The first 8 rows are patterns. Each new row is the sum of 2 different patterns, raised or lowered, with some noise. Before adding, each is slid sideways (what falls off one end comes back at the other) and multiplied by a number that may be negative. Names go in the order of the patterns.
Some rows, each with the names of its patterns after it:
  0.2  10.6   0.8 -20.1   2.7  13.5   8.6  16.9 -21.7 -11.6  -5.1  -8.2  18.3   7.8 -16.4  19.9  -1.0 -16.8 -18.4 -14.7 -19.1   2.2   0.6 -22.0  17.9 -19.3 -22.9 -22.8  -8.4  13.0  10.0   0.9  -7.1  16.3  -0.7  21.5  21.1   5.3  -1.3  21.9  -0.8 => tig
 -1.0  13.2  21.0  19.7  12.6  11.6   2.6 -20.7 -11.7   6.7 -21.1   4.3 -16.3   5.4  19.2   1.4  20.2   0.8  -0.3   2.0  19.7   0.2   2.4 -18.5  20.2   2.6 -16.6 -19.8 -17.2  20.4   1.9   0.0  -9.7  -4.5  -9.2   7.1  13.9 -10.0   6.7  15.9   1.0 => Zosu
-18.9  -7.4 -17.2  -1.2  -0.5 -14.9   0.4  -9.2   4.7   2.3 -18.7 -12.9  22.8  -6.4  -6.4   6.5   1.8  18.7   8.8  21.7   7.4 -12.7  -3.0  16.6  -4.0  -5.8   5.6  19.6 -12.5  -2.0 -14.4  -8.4 -21.9  -2.1  -7.2 -10.8  -4.0  16.9 -16.2 -19.9  18.1 => riro
-11.2  10.9  -7.4  -1.9  20.4  13.6  -3.7  11.0  -3.6   3.2  12.1   5.5  14.9  -7.9  11.0 -17.0 -16.6  -5.8   1.1  21.2  -5.5  -2.4  22.2  -2.6 -14.6  18.5  19.4  11.4 -20.6 -11.3   4.0  -6.7  -0.2  21.7   6.5   4.6  10.1 -18.4 -18.0  20.7   7.4 => far
 15.7  18.0  11.8 -13.3 -13.3  17.8   9.2  20.7  -1.0   3.9  -2.9  20.1  20.9  15.4 -14.1 -20.3  -4.7  18.9  -1.4  -9.3  -4.2 -16.4  21.9   5.0 -14.9  14.8  10.7  12.4 -15.7  -1.2   0.5 -18.0  12.1 -15.6 -10.1 -10.9   6.0  19.4  10.4  -4.2  17.8 => voga
 -9.1  -6.5  13.5  -5.2  13.5   4.4  -7.1 -20.3  15.0   9.4  -8.7 -14.2 -12.4  17.2  14.2  20.6   0.1 -21.4 -11.6   1.1  -3.9  -8.0   5.6 -10.0   6.9  -6.2   1.4 -12.9   2.6  -4.5  18.5  13.0 -16.2  13.0 -17.3  -1.6 -20.6   1.6  -8.3  10.7  18.6 => Pamar
-15.0  -8.0  13.3 -16.7  -0.6  -5.5  -3.5  -0.7 -21.3  -1.0  21.4  -3.0 -18.4   9.8 -19.7 -11.3  -6.2 -16.6 -19.5   2.0  -1.3 -18.0  -7.7 -18.8  22.6 -10.5 -11.1   8.0  11.1  13.5   8.2  21.9 -16.0  -7.5 -21.5   4.2   1.1 -12.8 -22.9 -21.9  15.9 => teb
 -6.4  -5.8 -11.4 -12.8  -6.8 -16.0   7.0 -12.9 -19.7  16.7 -12.4 -22.5   8.7   3.6  11.0 -20.6  16.4   2.5 -22.7 -12.8 -14.5 -13.7  -8.1  16.9  -9.7  19.0   1.7 -11.0   1.2  15.4  -9.4  17.0   5.2  11.9  -2.7   5.2   7.0  14.6   0.1   0.8   0.8 => pup

New rows, each followed by the names of its patterns:
  8.4  34.9  27.0  20.9  19.6  24.3  -4.8  14.8  28.4  -5.8  36.6  40.1  -8.1   6.1  13.5  18.8   4.4  16.7  14.2  11.7  22.3  14.6  21.6  -0.5   8.8  -5.2   1.1  23.0   6.5  18.7  30.6   7.5   8.1 -10.1  19.1   9.6  -4.7   4.6  24.4   1.0   1.6 => far pup
  7.6  27.3   3.9  39.4  13.8  11.1  41.4  -2.4  30.4  34.3  20.3  15.9  39.1  25.2  15.0  42.1  21.7  10.4  39.3  -1.2  32.8  44.2  51.8  13.4   2.9  18.0  32.1  34.6  -5.9   5.5 -10.1   7.4  30.6  29.4   3.3  20.2  25.3   6.3  28.7  26.4  24.2 => tig Pamar
 -8.5  -7.9  -5.9 -11.6  10.0 -16.4   2.3  -8.2   0.7  -7.4 -14.9  -3.4   3.5  -4.8  -7.8 -11.9  -2.9  -3.2   6.8  -1.8 -21.6 -10.7  10.2 -12.1  -6.7 -24.7  -7.0 -24.8   0.8  24.8   4.2  -7.7   8.0   8.6 -11.0   7.3 -33.1  -9.9  12.9 -15.9 -22.5 => voga pup
-1.2 11.1 48.0 23.1  6.2 15.4 13.6 46.9  5.2 56.1 18.7 -1.0  1.6 17.3 24.8 24.2 24.3 -7.4 32.1 36.2  5.6 11.2 28.6 -5.0 54.5 29.6 18.5 31.5 33.6 36.4 20.1 18.6 20.1  4.8 20.3  0.2 -2.5  0.1 13.7 18.5 36.0 => voga pup
-14.9  27.4  11.9  20.5  27.2 -10.7  -2.2  32.6  -7.2  21.8  23.8  20.7   7.8  31.7  14.0   4.2  19.6  -7.6  36.1  34.9  41.3  21.9 -12.6  -2.6  12.6  10.0  -3.3  13.0  -9.3   1.2   3.9  11.5 -16.4  10.9   9.2  15.3  19.1  15.9  19.9  -8.6   2.5 => tig Pamar
 29.9  17.6   7.2   9.8  20.2  14.6   8.5  18.4  21.2   0.0  16.8  25.4  -4.4  -0.9   5.9  12.7   8.7  27.6  14.3  -7.2   0.5   1.5  27.7   2.8  10.4  14.0  23.9  21.5  22.0  20.9   5.7   7.4  12.7  28.0   7.0  13.7 -13.0  -3.5  15.9   3.1   6.9 => Pamar teb
-29.9 -22.9 -27.2 -16.2 -26.8 -26.8 -25.0 -18.6   0.9  -7.1 -17.1  -7.1  -7.8  -4.5 -16.8 -41.9 -42.9 -14.8 -20.5 -19.0 -18.3 -24.6 -39.6   9.3 -14.6 -23.0 -25.3 -36.0 -18.0 -19.9 -12.6 -29.6 -41.2 -49.7 -12.2 -24.8 -44.5   5.7 -18.8  -0.5 -33.0 => voga pup
  0.8 -23.8 -29.9 -45.8 -26.8 -22.2 -20.0 -28.7  -9.8 -12.8  -3.4  28.1  -6.8  -9.7 -14.6 -21.3 -10.4 -14.6 -27.8 -14.4   2.7 -41.8 -17.1 -23.5  21.1 -28.1 -11.8  20.9  -1.4  19.3 -22.2  -0.9 -15.0 -21.0 -13.7   0.1 -30.2 -37.1 -14.7 -24.4  -9.3 => Zosu voga
-25.0  12.8  -5.5   8.2  24.1  21.6  -7.3   7.7  25.7   0.8  12.3  -9.9  -4.7  26.9   6.9   8.2  -6.1   5.5  24.5   8.3  17.9  34.9  -7.2  -0.7  22.3   8.5  25.2  23.6  24.4  23.9  -3.9   9.5  17.7  10.2   3.9  32.8  38.7 -14.4  22.8 -13.6   3.7 => riro Pamar
-18.4   5.4 -21.9 -30.2  20.2  -6.8 -27.4  10.4 -10.9  33.4 -22.0  12.3  15.0  -9.7   3.2  -4.5  12.3 -14.3  11.6 -22.9  26.2   7.9 -14.9 -11.5   1.0   8.1   6.4   3.5  25.7 -12.2   9.8   7.3  13.4   6.3 -10.2   5.3  18.6  -2.5 -20.7   0.5 -15.9 => teb pup
-18.1 -30.9   8.0 -22.8 -22.7 -27.2 -39.0 -38.2 -12.3 -19.7 -26.1   1.9 -37.0 -38.9 -39.6 -15.5 -13.0   3.7  -4.7 -18.6  -1.4 -26.4   6.3   1.0 -27.1 -14.1  11.5 -28.9 -27.8 -16.3   0.5 -21.0 -13.8   2.0  -7.3 -17.8 -33.5 -25.4 -24.9 -10.9  16.8 => tig far
 -8.6  -6.7   7.6 -12.7   5.5  22.7 -25.8  21.3   8.4  15.3  -6.7 -17.5  -2.2   1.1 -11.7 -23.3 -16.3   0.7  12.5  -8.0 -12.4  -7.0 -21.7  -3.6 -17.1 -10.9 -32.7 -24.4 -10.3   7.4   0.7   2.5 -13.6  -5.5 -13.4   9.0   7.6 -13.0  -1.0  21.1 -12.9 => riro voga
 -7.5 -18.1 -39.1 -46.4 -17.9   0.3 -35.4 -10.8 -36.0 -44.1 -15.2 -19.8 -20.6   3.2  -7.2 -10.2 -19.4 -17.4   1.5 -16.5  -4.0 -31.9  -9.6 -27.4 -11.6   7.9  -7.5 -35.2  -2.6  10.7   4.2   7.6 -44.8 -36.2  -4.5 -13.2  13.5 -11.2 -25.9  -3.2  -1.7 => tig voga
54.0 10.9 27.3 32.7 21.6 27.0 42.7 49.7 18.7  0.3 13.3 48.8 30.3 29.8 30.0 26.1  3.2 21.4  5.2 11.2  5.2 10.3 24.2  5.4 21.1 31.4  9.4 -0.4 54.9 15.0  3.4 15.6  8.5 20.1 -6.7 24.7  8.4 33.5 40.3 -2.7  5.9 => riro Pamar
-24.2  -5.1   5.9  -7.7  -9.1 -39.0 -36.5  -3.7 -14.4 -27.5  26.9 -16.5 -19.1 -17.3 -34.6 -14.9  19.0   3.4 -28.5  11.5 -13.7   5.0  28.8   7.6 -12.4  19.2 -10.6 -11.8  10.6   0.4 -10.7 -15.4  16.3 -15.9 -12.3 -32.3 -16.8   8.3 -17.8   3.8  17.8 => tig far
-45.8 -50.2 -30.5 -13.2 -10.0 -25.9 -25.2 -20.3  -7.6 -10.5 -23.4 -13.3  -6.1 -32.4 -14.4 -31.0 -12.3 -16.0 -22.4 -20.5 -31.5  -2.5 -12.7  -1.8 -41.7 -40.8 -32.5 -27.5 -19.9 -25.0 -45.2 -18.0 -14.5 -23.9 -42.0 -37.1 -49.1 -23.1 -29.4 -36.8 -24.4 => tig voga
  1.4 -10.8 -15.0  35.9 -10.6  -0.9  22.8  30.1  28.2  25.2  21.1  -5.9  18.8 -18.5  25.2  24.1  15.1  -3.8 -17.6  15.6  -1.0  11.4   7.0  -4.8  -4.4 -10.7  -0.2  11.1 -22.3  10.4  23.1  -3.8  -1.6  28.5  -8.7  -9.0  -3.3 -13.3   9.7  18.5  11.3 => tig teb
 -3.4  -0.9  25.7   3.5   7.5  26.9  27.8  -0.5  -2.0  22.8  15.9 -13.2 -10.7 -20.4  23.7  38.5  32.4   4.3  -7.0 -12.9  31.4  -9.0  19.2  11.6  10.9  15.8  48.9  33.2  16.8  16.2  -1.0  45.9  42.3  51.8   1.9  -1.9  19.7   0.9  14.1 -10.9  28.1 => tig voga
 27.5  -1.7 -32.7  17.5   8.3  10.6 -20.9   5.0  -1.0 -32.8 -15.2  -1.2 -10.6 -15.9  18.3  -6.0  14.1  -6.5   0.9   5.4  21.6  -3.3  33.4   5.7  19.5   5.8   8.1  -3.7  25.5  16.0  -9.6  15.4  -1.7   4.7  -6.7  -9.0   5.4 -15.2  13.7 -12.7 -19.3 => riro pup
 -1.0 -14.5   7.4  22.5  37.0  11.2   3.5  25.0  12.4  24.6  -3.7  15.2  10.2  12.3  14.6   4.2  -9.6  -7.6  31.1  12.4  32.3   9.6  37.9  19.1  27.7  11.1 -17.3   9.1  25.5   4.1  27.7  -1.7  10.3  13.4  37.2  10.5   6.9  12.5  12.0  17.0   6.8 => voga Pamar
 -6.7 -11.6   9.3 -10.4   7.0  -4.0  -7.5  13.8 -16.3 -26.2   7.0   6.7  16.3   7.1  29.8   6.2   4.8  -5.8   8.0  -4.1 -11.7  25.5 -13.3  25.5   9.6   1.0  -1.6  22.6  -2.6  39.8  -1.8  18.6  19.0  31.0  31.7   9.2  11.8  10.9  18.2   7.4  10.7 => Zosu pup
 23.2   8.7  20.6  39.0   4.4  21.6  26.0  -9.9  21.2  39.0  20.8  14.4 -22.1  16.9   7.6  -4.8 -25.6  -7.4   3.4 -11.3   1.0  -4.5 -21.1  -3.9  11.3   9.0  -4.3  32.9  15.1  -8.9  -4.7  -1.6  39.2  35.1  21.3  19.9  -6.9 -21.5  10.8  -5.0 -13.2 => tig Zosu
 10.0 -18.0   5.6   5.3 -12.1  14.2   2.7 -12.4   7.3  19.1  -3.6   5.4   5.1  19.6  -1.4 -11.4 -21.0   6.1  25.8   7.8   8.8 -14.2  -4.2   8.6  -3.0  15.3  11.4  20.3  26.9  18.3  -1.8  14.6  32.3   4.6  26.1  28.3  21.4  -4.7 -16.4   3.7  -7.9 => tig Zosu
 26.7  37.5  20.3  27.1  -4.9 -11.2  28.5  15.2  -9.1  21.8  11.5   0.3  17.8  18.5 -10.5 -15.2  17.3  19.6  14.8  -5.8   7.4 -19.9  -3.0  43.0  10.3   3.2   1.6  17.9   5.1   8.9   5.9  10.2  10.8  24.6  -3.3   4.1   6.9  -4.6  22.9   1.5  27.7 => riro Pamar
  5.7 -13.7   0.7  26.7  16.3  19.2  27.9  30.4  15.1  38.8  19.4   7.5  29.0  34.1  11.2  23.2  15.6  15.8  17.5  29.5  21.5  27.5  23.5   6.6  20.1  18.0  17.9  24.9  26.8  -5.0  14.6   8.4  10.0  19.2   1.1   2.9  33.5  12.0  -6.4  38.1  12.9 => tig far
-22.7 -10.9 -44.1 -13.2  -8.3 -30.8 -49.4 -28.7 -11.1 -19.6 -11.4 -12.3 -35.4 -35.0  -1.4   4.4 -11.9 -25.2 -18.2 -33.6 -19.0  16.1  16.5  -1.7  -2.4  -3.3 -20.5 -32.0 -35.8  -6.6 -39.6  -4.8 -35.6  -7.8 -18.8 -28.1  16.4 -29.5  -3.5 -18.1  17.6 => Zosu Pamar
-51.4 -41.0   2.7 -30.6  -9.0   1.3  14.7 -23.4 -12.1 -44.9 -18.3  -0.4 -52.4 -23.1 -24.1  16.1 -30.7 -46.0 -17.0 -38.9 -18.9 -41.7 -28.1 -44.5 -61.2 -27.0   0.3 -46.7 -38.6 -15.9 -51.6 -34.3 -10.6 -38.9 -56.8 -28.2 -42.4 -19.8 -19.5 -33.2   7.6 => tig teb
-16.9 -33.9 -23.7 -10.5 -45.3  -9.1 -19.7  -9.6 -23.9 -52.9 -37.8  -0.2 -43.4 -40.0 -29.5 -30.3   4.5  -3.9 -21.5 -23.6 -50.1 -23.2 -13.8 -25.1 -42.1 -30.9 -16.2 -20.7 -11.7 -30.7 -44.6 -38.8 -14.3 -27.5 -21.4 -40.8 -15.6 -25.3 -46.7 -17.2 -45.8 => riro voga
 18.9  -7.6   7.6  -4.8   3.7  -6.2  11.0 -12.7   6.7  41.0  -9.3  -1.3  25.5   4.5  31.8  17.1  13.6  -5.3  11.0  14.5  11.9  -5.9  -7.3  26.0  34.4  20.7   7.7 -18.3 -13.9  -5.9   2.9  -4.0   6.5  -4.0  24.2  -9.6  -6.2   9.1  -2.0  -0.3  11.5 => riro Pamar
